Every row belongs to one group in each of 4 separate groupings. Each group adds its own fixed numbers to the row, and there is some noise. The rows also spread widely along 13 directions, which tell nothing about the answers.
In the rows, 128 means zero.
Some rows, each with its group in each grouping after it:
[ 98  77  69 175  90 129  79  96 136  88 138  98 159 157 132 112 107 182
 141 151 127 123  77 126 129 112 121] => K787 K999 (0) K28
[105  82  85 145 108  94  65  79 183  58 118 131 111 125 167 212 111 199
 178 123 186 155 147 127  80 131 138] => K220 K612 (3) K755
[139 133 123 138  88 125 114 136 113 150 148 113 151 155  96 121 165 133
 120 146 102  54 124 148 128  77 186] => K163 K999 (2) K733
[141 104  86 122  90 102 106  89 171  88 137 139 141 129 131 164 116  99
 164  97 133 106 167 168  86 119 173] => K787 K612 (4) K576
[109 108 131 118 113 112  75  73 187  62  79 102 139 113 187 130 103 120
 184 112 128 135 127 137 108 151 119] => K173 K821 (2) K28
[113 124  70 158 132 112 117 111 118 122 166 128 125 133 119 117 107 149
 124 120  88 122 102 102 146 130 147] => K163 K75 (1) K683
[ 87  89 141 114 111 118 132 118 171 117 136  50 121 118 119 144  97 184
 132 130 155 161 103 121 168 172  75] => K549 K821 (0) K949
[102  92  82 175 115 135 104  88 129 119 113 148 114 112 146 101 121 157
 164 160 120 146  87 103 140 134 113] => K248 K75 (3) K576
[143 160  92 124  63  88 136 133 146 125 141 134 177 157 130 139 158 104
 164 159 113  98 163 152  67 107 182] => K220 K612 (4) K683
[108 119 133 148 142 135  89  80 130 116 122 113  73  93 130 123 129 144
 144 105 113 119  98 101 168 139 144] => K248 K821 (1) K949
[119 182 125 113  78 100 151 145 175 105 194 105 147 166 118  65  78 119
 117 161 143  75 153 139 123 122 121] => K549 K612 (0) K755
[136  95  79 158  98 106  90 114 144 138 123 127 139 133 129 170 146 165
 131 156 135 120 117 134 113 109 147] => K173 K75 (1) K733
[128 136 133 148 129 126 108 107 138 113 104 145 121 120 137 102 130 110
 152 122 110  89 119 138 126 106 148] => K549 K821 (1) K949
[106 127 149  98 115 102 113  91 130  66 133  66 117 151 130 147 111 144
 171  93 150 125 131 149  91 130 139] => K248 K821 (3) K28
[151 177 134 130 187  95 173 158  85 146 124 107 135 157 140 161 131 130
 139 130  68 148 121 113 114 146 103] => K248 K612 (0) K755
[128 134 121 161  76 114  63  62 173 116 120 155  25  83 141  77  84 136
  92 156 213 105 127 142 127 109 111] => K549 K75 (0) K949
[110  99 126 151 127 151 145 107 127 118 129 154 135 144 102  70 116 107
 160 126 107  67 118 145 159  99 149] => K173 K75 (3) K755
[143 145  84 161 141 109 131 122  80 146 125 143 122 125 125 147 180 118
 154 147  85 128 110 120 104 122 161] => K248 K612 (1) K576
[137 134 134 130  72 116 103 101 153 137 133  89 115 147 150 104  97 148
 126 137 104 120 120 100 146 129 120] => K787 K75 (0) K576
[149 125 119 103 132  94 116 128 167 132 136  83 133 136 148 179  89 144
  93 116 119 133 140 142 137 150 111] => K248 K75 (3) K755
[114  99 126 165 119 115  98 110 134 117 156 168  74 151 120 146 104 206
 144 135 151 111 144 104 125  90 135] => K248 K75 (2) K576
[116 113  98 154 132 138 148 100 125 126 142 184 121 120 117  92 118 103
 175 118  82 104 128 121 146 121 157] => K248 K75 (3) K576
[114 116 118 151 167 118 123 134 165 141 154 180 104 105 134 173 111 167
 146 119 103 117 151 102 167 138 139] => K248 K75 (2) K733
[132 102 108 135  94 104 125 127 127 116 125  92 154 174 106 105  96 141
 121 145 147 114 112 168 100 105  98] => K549 K821 (1) K28
[112 144 111 154 146 138 121 107 121 112 128 127 118 110 128  66 116 100
 133 137 113  89  95 134 158 131 129] => K549 K612 (3) K755
[109 148  94 134 103 102 144 132 123  78 177 122 155 179 108 104 108 137
 146 152 156  86 135 161  79  94 149] => K248 K999 (3) K755
[138 114  72 196 149 142  46 109 150 149 123 172 107  70 133 118 148 123
  81 157 121  59  98 147 171 102 159] => K549 K612 (1) K733
[130 108 171 136 115 129 123 100 145 118 109 130  75 139 121  88  86 133
 136 121 150  95 145 144 140 103 103] => K220 K612 (1) K683
[162 105 147 134  52 137 149 117 107 190  84  92 153 162  93  81 152 105
 153 148  83 100 105 137 142  99 128] => K549 K612 (4) K733
[104  91 108 151 127 124 136 100 104  93 113  85 122 156 112  94  99 152
 154 137 147 140  82 134 130 133  82] => K787 K612 (1) K755
[111 172 189 122 174 125 112  93 110  91 109 116  50  98 148  97 124 111
 151 104 137  96 127 127 136 133 130] => K248 K612 (2) K683
[182 166  87 119 130  82 148  89  68 128 133 101  77 154 103 106  71  64
  82  86 117 143 130 164  76 121 117] => K248 K821 (1) K683
[122 115  68 132 152 109 128 125 131 112 137 115 171 114 120 155 138  96
 123 119 109 111 114 176 122 141 150] => K173 K75 (4) K683
[113 100 143 122 120 107 122 111 121  88 126  99 122 161 118 155 119 168
 149 121 169 113 135 164  90  97 131] => K248 K75 (3) K683
[ 92 109  69 181 106 118  84  89 145 118 170 163  73 109 123 128 118 182
 153 138 141 130 121  81 142 131 154] => K220 K821 (1) K576
[150 132 146  98 106  82 121  97 135  89 119  98  75 152 133 149  79 125
 118 109 193 134 162 173  63 115 104] => K173 K75 (2) K576
[155 133  59 127 190  96 128  83  94 107  82  92 104  79 147 176 105  65
 118  76 111 193  94 168  97 188  95] => K220 K612 (4) K733

New rows, each followed by its group in each grouping:
[155 148 134 125 102 109 142 112  79 159  59  76 138 126 134 136 196  94
 160 159  95 149  88 141  95 137 128] => K248 K612 (4) K949
[122 145 105 114 109  80 114 113 152 110 134  95 107 121 147 171 109 151
 134 134 163 157 135 131  99 157 117] => K787 K75 (2) K733
[140 166 169 124 133 106 146 131 115 143 105  95 110 148 150 106 102 128
 129 136 107 132 122 121 129 133  88] => K787 K75 (0) K683
[146 134  88 116  76 107 152 130 137 161 128  79 160 130 116 110 119  94
 104 158 111 131 112 158 125 144 114] => K163 K999 (3) K733
[116 130 147 133 158 121 132 125 141 140 109 137  98  93 128 129 128 113
 135 128 142 109 134 154 147 139 120] => K549 K821 (3) K683
[143 130  88 158 128 104 115 133 116 130 148 150 144 168 136 149 110 155
 130 129  82 116 132 111 115 103 147] => K787 K75 (2) K576
[127 132  84 150 150 109 100 129 135 143 128 149 132  80 138 190 203 121
 136 150 114  98 129 152 119 131 192] => K248 K999 (1) K683
[ 86 112  57 166 145  90  83 106 124  26 178 120 131 173 146 148  56 221
 131 131 179 145 109 128  71 103 110] => K248 K75 (3) K683
[125 116 106 161 151 114  95 103 105 117 144 142  84 139 108 150 117 150
 132  95 118 105 123 128 126 106 158] => K220 K821 (1) K28
[143 110 144 141  99 104 121 126 120 138  67 110 143 156 140 111 141 137
 145 176 141 123 107 163  89 101  91] => K163 K75 (1) K28
[ 90 119 109 130 137 119  86  84 157  68 117  75 117 105 169  93  65 150
 128 118 138 148  81 116 148 167  82] => K549 K75 (2) K683
[143 137 108 158 104 120 103 122 124 151 122 129 119 133 128 103 131 128
 102 160 106  97 119 129 139 107 136] => K220 K612 (2) K683
[170 133 135 158 134 127 127 149 108 188 138 136 136 158 108 152 148 145
 106 138  57  82 132 120 154  86 152] => K248 K612 (0) K733
[131  55  81 204 109 149  85  76 111 141 124 202  85 126  82  90 115 134
 118 127 138  70 120 157 143  53 165] => K163 K821 (3) K683
[ 78  98 113 170 137 138  83 114 146  84 158 108 132 146 127  83  79 198
 130 132 134  95  90 105 167 110 110] => K549 K821 (1) K683
[136 140 111 150 116 106 103 121 104 120 149  90 131 197 137 127  93 189
 125 119  78 120 101  76 131 106 134] => K220 K75 (1) K755
[151 129  78 164  85 103  87  63 123  94 132 159  79 144 130 110  83 122
 124 110 143 118 130 136  84  87 152] => K787 K75 (0) K949
[169 172 116 144 117  87  84 121 124 142 123 113  84 144 164 123  78 139
  65 149 130 128 126 123 110 115  98] => K787 K75 (2) K576
[163  95  87 155  60 123 112  97 161 172 117 175 121 121 109 113 126  96
 116 155 129  85 150 164 129  90 159] => K173 K75 (3) K733
[ 90  69  74 188 168 137  58  94 155  84 113 142  94  74 141 133 105 173
 103 141 177 123  75 149 155 130  99] => K549 K999 (1) K949
[129 141 112 140  71 100 117 114 147 121 144 102 118 163 136 103  88 156
 130 160 144 128 129 111 120 124 110] => K787 K612 (3) K755
[157 167 136 119  76  97 113 120 174 113 186 129 113 191 144 102  24 156
 111 103  96  93 178  94 120  93 134] => K248 K999 (2) K733
[128 135 152 120 107 103 179 159 117 150 144 129 139 166  88 138 150 140
 158 140 119  98 144 140 114 102 149] => K549 K75 (1) K949
[107  63 140 164 131 120 101 140 180 138 167 166 115 170 125 185  71 245
 147 110 101 117 158  72 187 108 122] => K787 K75 (2) K28
[119 128  87 158 136 108 112 120 142 139 161 141  84 109 127 149 103 157
 118 134 127 145 127 104 148 152 115] => K220 K612 (4) K576
[ 90  86 128 116 161 125 135 122 116  68 185  66 126 164  82 148  76 181
 109  82 143 110 105 154 153 119 120] => K248 K75 (3) K949
[136 174  97 144 154 106 121 113  79 106 102 106 124 119 144 118 146  90
 128 139 104 131  87 142  99 136 130] => K787 K612 (2) K949
[175 195 112 150 131  82 138 170  73 206 135 112 130 165 135 148 155 147
  87 173  63 129 114  96 115 114 133] => K248 K75 (1) K683
[123  93  83 179 146 132 109 106 102 118 110 160 123 119 112 127 150 136
 146 150 131 108 101 153 118 101 137] => K248 K612 (2) K733
[110 159  85 154 129  84 120 143 101  96 162 110 146 169 127 146 115 180
 135 148 134 140 108 118  79 112 124] => K163 K821 (4) K949
[106  98 154 122 136 142  96  64 164  76 132 126  73 109 134 105  72 119
 156  67 128  93 137 137 161 127 141] => K248 K999 (3) K28
[133 164 125 148 123 106  73 105 149 116 144 153  75 115 168 142 120 155
 129 135 125 104 147  99 116 115 157] => K248 K999 (2) K576
[134 119 118 156 135 119  96  78 127  79  98 158 105 134 152 112 111 112
 171 107 122 103 133 137  93  95 147] => K173 K612 (1) K683
[114  98 100 164 128 136  95 126 202 152 155 155 120  96 153 123  82 168
 111 150  90 122 130  88 206 151 102] => K163 K612 (3) K576
[101 131 153 162 109 134 100 104 157  95 146 159  83 144 131  28  65 150
 134 156 159  67 125 127 148  91 103] => K248 K75 (1) K28
[145 145 109 121 165  96 151 119  78 128 135 100 127 152 115 199 155 123
 152  83  77 134 124 124 105 134 171] => K173 K75 (0) K755
[141 195 119 141 111  88 137 122 125 130 202 124  65 169 119  96  35 158
  88 119 113 136 145  78 130 121 105] => K248 K821 (0) K949
[146 126 133 105 107  98 159 123 108 109 117  87 169 194 127 161 106 141
 181  89  87 140 131 130  82 111 136] => K549 K75 (3) K733
[102 122  57 147 104  92 107 105 162 100 193 132 108 134 134 153  63 186
 134 110 123 158 136  77 134 150 135] => K549 K999 (2) K683
[ 97 148 111 157 159 117 110 118  86  85 142  95 106 151 141  88  85 168
 122 140 130 135  73 106 129 130  88] => K787 K75 (2) K576
[160 104  92 147  89  99 118 125 159 191 142 133 128 155 130 175 103 178
 124 121  66 146 137  69 161 134 137] => K549 K75 (1) K755
[102 146 113  94 142  96 163 139 207  58 146 139 166 116 156 129  74  87
 167 127 155 115 173 179  93 159 107] => K173 K999 (2) K733
[120 146 106 129 158 124 135 111 108 160 117  71  97  79 130  98 123  96
  90 130  89 146  72 117 190 191 101] => K220 K75 (1) K683
[122  94 151 174 147 142 145 109  71 120 115 161 103 172  82 102 126 151
 164 108 109  92 111 136 121  59 136] => K163 K821 (0) K949
[136  77  87 146  94 116 131 104 130 104  61 122 187 146 133 124 142  99
 172 155 135 132 115 192  69 110 111] => K220 K612 (4) K683
[130 170  85 154 149  99 107 107 103 119 109 127 110 109 166 109 122 110
 120 153 110 144  95 120 109 144 118] => K173 K75 (2) K683
[117 125  94 155  99 113 138 103 156 109 156 205 109 133 118  88 100 113
 169 126 128  88 165 132 111 102 165] => K220 K75 (1) K683
[150 131 102 118 101  86 141 146 164 159 143 114 115 127 121 146  88 120
  72 153 155 130 158 167 126 141  97] => K787 K999 (2) K683
[104 127 120 171  71 114  81  87 194  92 148 188  72 120 151  75  89 169
 160 173 187  93 162 110 115  97 129] => K248 K612 (1) K683
[ 89  99  40 150 167 108 103  90  80  73 140  80 109  97 106 160 135 139
 108 121 177 152  68 176 106 153 133] => K220 K75 (3) K683
[142 153 110 108 108  99 108 126 162 106 158  96 149 147 150 128  81 122
 106 117 110 102 139 141 117 127 136] => K549 K75 (3) K576
[153  87  63 170  74 115 128 129 127 161 169 169 152 185  80 137 113 159
 121 136  96  87 142 131 124  69 171] => K220 K75 (1) K733
[110  99 111 168 106 117 100 139 144 141 102 130 148 136 141 146 147 179
 148 185 139 128 105 132 122 118 107] => K220 K999 (4) K28
[105 143 110 126 135  83 170 148 149  78 161 149 132 148 118 130  83 135
 154 145 190 127 167 173  69 122 102] => K549 K612 (3) K683
[128 172 155 132 138 108 114  95  71  97  87  65  90 143 149  88 123 115
 155 124 121 136  81 121 105 137 101] => K787 K612 (1) K28
[124  99  86 165 125 125  77  96 165  97 132 167 123 111 140 139 118 143
 139 135 134  90 136 145 124 103 152] => K248 K612 (2) K733
[156  79  64 177 131 116 105 132 186 181 160 214 125 118 120 158  89 143
  91 132  78 100 158 124 177 114 141] => K248 K75 (1) K28
[104 120 113 153 109 129 166 128 113  88 125 138 163 171 108  34  98 107
 158 173 138  93 113 165 103  94  96] => K173 K612 (2) K683
[167 165 129 166  87 101 103 123 117 152 105 152 111 174 159 108 112 142
 129 164  99 113 135 112  88  82 124] => K220 K999 (0) K28
[ 97 142 135 121 197 110 136 124 131 109 138 130  94  80 130 190 149 134
 158  95 121 132 126 129 147 167 147] => K248 K75 (4) K949
[152 118  71 159 111 112  87 119 127 140 127 134 141 117 125 149 168 120
 111 151 115  92 116 156 112 106 167] => K549 K612 (1) K576
[137 151 119 122 135  97 102 102 135 127 122  97  71  90 141 155 120 124
 108 119 155 134 123 142 118 149 122] => K163 K999 (1) K733
[112 103 100 159 112 124 116 107 132  99 150 117 126 179 125  67  45 178
 118 143 125 121  98 105 146 110  82] => K248 K75 (2) K755
[132 129 110 124  98 124 103 112 194 123 170 105 139 134 147 102  64 127
 105 108  71  93 139 101 182 138 140] => K173 K999 (1) K683
[140 104  79 173 201 126  56  84 145  98  81 175  98  61 181 178 124 112
 127 103 117 129 114 150 124 137 134] => K549 K612 (3) K576
[149  88  85 172 106 107 124 107  75 155 111 129 111 167 100 141 134 160
 125 144 123 141 103 130 102  90 126] => K173 K75 (1) K683
[ 78 108 128 152 141 119 103 148 175  61 165 124 169 151 135 144 114 206
 157 159 167  81 131 149 115  98 119] => K163 K612 (0) K733
[134 126  83 151 150 120 117 141 169 149 158 162 154 116 141 151  97 132
 118 117  57 105 134 106 179 142 147] => K787 K75 (2) K733
[125  90 110 126  75 109  86  93 189 128  96  72 149 133 172 135  89 167
 143 145 102 173 108  98 146 166  81] => K248 K821 (2) K28
[139 162 115 117 109  84 153 126 106 133 119  85 140 155 140 149 123 138
 162 138 109 168 116 116  85 148 108] => K248 K75 (4) K733
[124 149 145 134 129  99 111 128 150 137 155 102  76 134 142 117  71 179
  92 144 143 130 129 100 154 139  85] => K248 K75 (1) K683
[108 122 106 138 127 106 155 139 108  97 169  86 157 192 119 131  97 181
 165 129  93 150 108  90 119 131 106] => K173 K612 (1) K576
[115 125  57 182  89 109  82  97 171 131 139 180 102  97 160  99 105 154
 140 174 134 135 114  90 133 137 125] => K549 K75 (1) K576
[135 144 157 133  94 116  71  64 146 110  93 115  61  98 170 136 153 137
 167 133 144 122 134 112 106 127 147] => K248 K612 (0) K576
[145 134  74 161 155 100 108 135 124 137 168 138 127 149 122 171  91 157
 107 103  86 120 130 110 136 118 143] => K787 K821 (1) K733
[147 108  43 161 105 101 111 112 143 108 120 146 200 161 161 163 123 129
 168 137  67 148 127 124  75 117 146] => K173 K821 (0) K576
[125 133  97 147 156 111 142 116  98 140 137 137  85 114 106 137 116 127
 123 117 120 136 114 128 139 142 126] => K220 K75 (2) K733
[118 162 115 148 185 105 185 141  80 139 148 149 111 126 113 152 150 126
 168 125  83 145 129 110 121 146 135] => K248 K612 (0) K683
[122 106 118 146 140 110 173 134 112 129 125 162 126 133  89 159 156 129
 175 139 146 116 147 171  91 105 134] => K163 K612 (0) K733
[ 93  95 142 142 120 107 157 132 134  86 143 132 119 180 115 118  64 201
 164 137 167 145 128 125 107 105  74] => K163 K75 (3) K949
[119 167 108 142  85  87  92 125 186 130 170 142 112 132 169 140  89 185
 133 153 127 127 153  76 128 134 141] => K549 K75 (3) K683
[147 119 117 123 109  90 117 120 162 145 110 123 133 129 151 165 119 138
 140 129 103 140 141 129 117 141 123] => K163 K75 (1) K28
[114 107  69 148 126 108 129 124 148 105 151 135 132 125 124 122  98 140
 121 161 150 137 125 149 117 140  97] => K248 K612 (2) K576
[122 176 122 105 159  75 149 132 120 115 143  68 117 136 154 180  97 150
 143  99 103 187 127  98 106 182  98] => K549 K821 (0) K683
[120 119  84 125 147 110 125  87  86  49 136  91 120 145 114 114 104 102
 137  97 153 118 102 185  67 114 132] => K248 K999 (1) K576
[139 139 104 142 162 115 103 107 109 112 157 121 111 140 133 158  99 147
 112  80  69 118 112 105 145 118 161] => K248 K75 (3) K949
[104 136 133 114 112 107 174 132 174 119 171 122 123 151 130 106  39 142
 161 101 101 144 156  91 161 162  94] => K787 K999 (4) K683
[111 133  89 125  86 107 103 116 147 119 167  62 113 118 120 120 117 149
  90 161 153 128 106 130 143 155 117] => K220 K612 (2) K576
[157 122  84 165 105  95 108 151 139 158 126 114 159 176 149 161 109 184
  98 186 113 144 119 112 115 113  95] => K173 K612 (3) K755
[114 125 136  92 170 105 170 146 118 136 119  46 153 123 119 149 118 116
 118 113  98 155 104 152 150 182  84] => K163 K821 (2) K683
[129 165 168 137  93 129 121 135 198 128 150 166 123 140 158  60  94 119
 153 157  95  58 168  99 156 107 135] => K173 K612 (1) K576
